There are 3 ways to turn a row about zero (a turn may also mirror it). The second row of each pair is the first, turned, with some noise. The first 21 pairs use one turn. New pairs use 2 turns, one after the other, and a turn may come again.
Known pairs, each followed by its turns in order:
[ 1.98, -6.01,  0.18, -0.58, -3.86, -2.30]
[ 4.90,  0.18,  0.88,  4.14, -1.10, -3.88]  (2)

[ 0.31, -0.27,  0.50, -0.33,  1.72, -1.64]
[-1.02, -1.72, -1.27,  0.58, -1.09, -0.71]  (2)

[ 0.27, -6.01, -5.05, -3.81, -4.42, -0.70]
[-2.80,  2.85, -3.28, -7.61,  0.68, -3.78]  (1)

[ 2.09, -3.26, -0.65, -0.36,  0.85,  2.04]
[ 0.97,  3.91, -1.46,  0.19,  0.05, -1.49]  (1)

[ 0.28,  0.78, -1.52, -0.46,  0.00, -0.79]
[ 0.83,  0.17, -0.68,  1.18,  0.73, -0.64]  (0)

[ 1.33,  0.17, -0.02,  0.02,  5.29, -0.51]
[-0.17, -0.54,  0.14, -3.08,  3.47, -2.77]  (0)

[ 0.91, -1.71,  2.43,  0.11,  1.20, -1.24]
[-2.13, -1.45,  1.64, -1.46, -0.03, -1.03]  (0)

[ 1.92, -0.70, -5.37, -0.43,  1.16, -0.75]
[ 3.92,  2.15,  0.46,  1.15,  1.00, -3.79]  (0)

[-5.02, -0.75, -0.04, -0.52, -0.73, -1.71]
[-2.25,  3.35,  0.79,  2.09,  1.08,  3.02]  (0)

[ 1.94, -0.24, -1.29, -1.03, -0.76, -1.38]
[-1.30,  1.19,  0.93, -1.62,  1.33, -1.66]  (1)

[0.79, 0.34, 2.14, 1.19, 3.69, 0.75]
[-2.24, -3.01,  0.87,  0.10, -1.85,  1.69]  (2)

[ 0.53,  0.58,  0.27,  2.91, -2.39, -1.30]
[-2.91, -1.35, -1.38,  1.65,  0.61, -0.39]  (1)

[-1.69, -0.09, -0.06, -2.73,  4.09,  0.39]
[-3.37, -2.23, -1.45,  2.62,  1.46,  1.46]  (2)

[-0.28,  1.20,  1.85, -0.34,  0.97,  2.43]
[ 2.91, -0.30, -0.35,  1.52,  0.12,  1.03]  (1)

[-3.91, -1.79,  1.04,  1.56, -6.01,  0.48]
[-1.92, -4.03, -6.05, -1.17, -0.18, -0.42]  (1)

[ 0.92, -4.44,  3.38,  2.16, -0.02, -0.70]
[ 2.05, -3.34,  3.39,  1.58, -1.88, -2.06]  (2)

[ 4.10, -0.96,  6.01, -3.17,  1.12, -2.00]
[ 3.57, -5.93, -2.22,  1.68, -3.11,  2.26]  (2)

[-0.74,  0.23,  3.89,  0.87, -3.33,  3.04]
[ 1.90, -2.99, -4.72,  2.52,  1.38, -0.79]  (1)

[ 1.20,  0.20, -1.66,  4.55,  0.19, -0.13]
[ 3.61, -2.51,  1.72,  0.15,  1.60,  0.55]  (0)

[-0.97, -1.66,  0.18,  5.30,  3.67, -0.39]
[-3.80, -1.75,  3.55, -0.79, -2.74, -2.18]  (2)

[-0.29, -4.75,  1.45,  6.00, -0.20, -0.90]
[ 1.01, -2.56,  6.81, -1.21,  0.24,  2.58]  (0)

New pairs, each followed by its turns in order:
[ 5.92,  0.24, -4.53, -0.78,  2.68, -0.59]
[ 1.40,  5.05,  0.88, -5.11,  1.97, -1.31]  (2) (2)

[ 0.13,  4.77,  0.05, -3.94,  3.13,  0.38]
[ 3.94,  4.81, -0.62, -2.38, -0.45,  1.10]  (2) (0)

[ 1.76,  5.92, -0.70, -0.01,  4.91,  3.20]
[ 4.53, -0.90, -4.93, -3.02,  1.48,  3.82]  (2) (1)

[-0.17,  2.59,  0.14, -1.72,  0.34, -3.48]
[ 2.01, -0.80, -0.71,  0.94, -2.19, -3.25]  (1) (1)

[-0.22, -3.96, -1.34, -0.07,  0.76, -1.97]
[-3.49, -2.64, -0.43,  0.19,  1.15,  1.23]  (0) (0)

[-0.03, -1.28,  1.85,  3.16,  2.82, -6.01]
[-2.87, -5.63, -3.77,  0.78, -1.49, -1.52]  (1) (1)

[ 0.33,  2.19,  5.33, -0.07,  3.81,  0.23]
[ 1.19, -5.76,  2.95, -0.71, -1.88,  0.14]  (1) (0)

[-0.99,  1.27,  0.67, -4.34,  4.57,  0.62]
[ 0.38, -1.45,  4.01, -3.93, -0.65,  3.17]  (0) (1)

[-0.24, -0.40, -0.64,  0.85, -3.54, -2.43]
[-1.39,  0.26,  3.24, -0.22,  1.27, -1.57]  (2) (1)

[ 1.08,  2.34,  0.04, -0.18, -0.26,  0.17]
[-1.22, -1.75,  1.38,  0.23, -0.87,  0.64]  (1) (2)

[-2.70, -1.84,  0.46,  0.33,  0.44,  0.99]
[ 1.80,  0.71, -0.33,  1.63, -2.21, -0.57]  (1) (0)

[ 2.75, -3.55, -6.01,  1.06,  0.18, -0.51]
[ 3.42, -2.33, -2.63, -1.89, -5.37,  0.14]  (0) (2)

[-0.42, -0.05, -0.27, -2.65,  0.65, -1.86]
[-2.15,  1.94,  0.39,  0.08, -0.63, -2.12]  (2) (2)

[-0.71, -1.56, -1.15,  0.30,  0.48,  0.11]
[-0.53, -1.29,  0.33,  0.68, -1.16,  0.44]  (2) (1)

[ 3.33, -6.01,  1.55, -0.86, -5.80, -1.62]
[ 1.86, -8.31,  1.87,  1.82, -0.45, -3.75]  (2) (0)

[ 1.05, -0.03, -0.30, -0.18, -0.30,  4.09]
[ 2.65, -0.65, -1.89, -0.76,  1.78, -1.71]  (1) (0)

[ 4.10, -1.22, -0.19,  1.13,  1.98,  0.67]
[-1.44, -2.01,  1.98,  2.68,  0.61,  2.32]  (1) (1)

[-2.01,  0.58, -0.31, -1.23, -0.24,  1.02]
[ 0.98,  1.74, -0.29, -0.82,  1.12, -0.95]  (1) (1)

[ 6.01,  1.19, -3.98, -2.88,  3.94,  0.80]
[ 6.14,  0.73, -2.29,  1.71, -1.46,  5.11]  (2) (0)

[-0.36,  0.53,  1.42,  0.02, -1.02, -5.34]
[-1.22, -0.41, -1.74,  2.03, -4.45,  1.27]  (0) (1)

[-0.11, -0.81, -1.10, -1.75,  6.01,  2.51]
[ 0.87, -4.52, -4.70, -0.50, -2.68, -0.26]  (1) (0)

[ 0.88, -0.22,  2.93,  1.16, -4.94,  0.05]
[-1.18, -2.73, -0.99, -0.99, -2.31, -4.18]  (2) (0)

[-0.38, -2.09,  0.39, -2.11,  0.12, -0.13]
[-0.73, -0.63,  1.44, -1.19,  1.08, -1.76]  (1) (1)

[ 3.58, -0.05,  4.47, -0.71,  0.17, -1.91]
[-3.60, -0.89,  1.91,  2.70, -3.12, -2.17]  (1) (1)

[ 3.31,  1.32,  1.26,  0.73,  4.29, -1.69]
[ 1.65, -3.05,  1.79, -4.35, -1.56,  0.13]  (1) (2)

[-1.37,  2.72,  0.06,  1.33, -4.13, -0.02]
[-1.76,  0.43, -3.20, -0.47,  0.28, -3.85]  (2) (0)

[ 5.58,  2.41, -0.40,  1.08,  0.00,  0.34]
[-0.40, -0.95, -3.06, -1.49,  5.28,  0.19]  (2) (1)

[ 2.56,  1.78,  0.44, -6.01, -0.18, -0.76]
[-4.93, -1.78,  0.87, -3.92, -1.40,  1.82]  (0) (1)

[ 1.00, -1.39,  0.36, -1.83,  0.83, -2.17]
[-2.43, -1.29, -0.15,  2.07,  0.09, -0.46]  (1) (0)

[-1.95, -3.47,  1.41, -1.88, -5.84, -1.18]
[-1.95,  3.20,  4.77,  3.40, -0.49, -2.82]  (2) (1)

[-3.62, -1.38, -0.62, -0.06, -3.76, -2.53]
[-1.08,  0.89,  5.21, -0.01, -1.46, -1.64]  (2) (1)

[ 4.84, -1.34, -1.17, -0.51, -1.08, -1.76]
[-2.39, -3.09, -2.99, -2.29,  0.65, -1.26]  (1) (2)

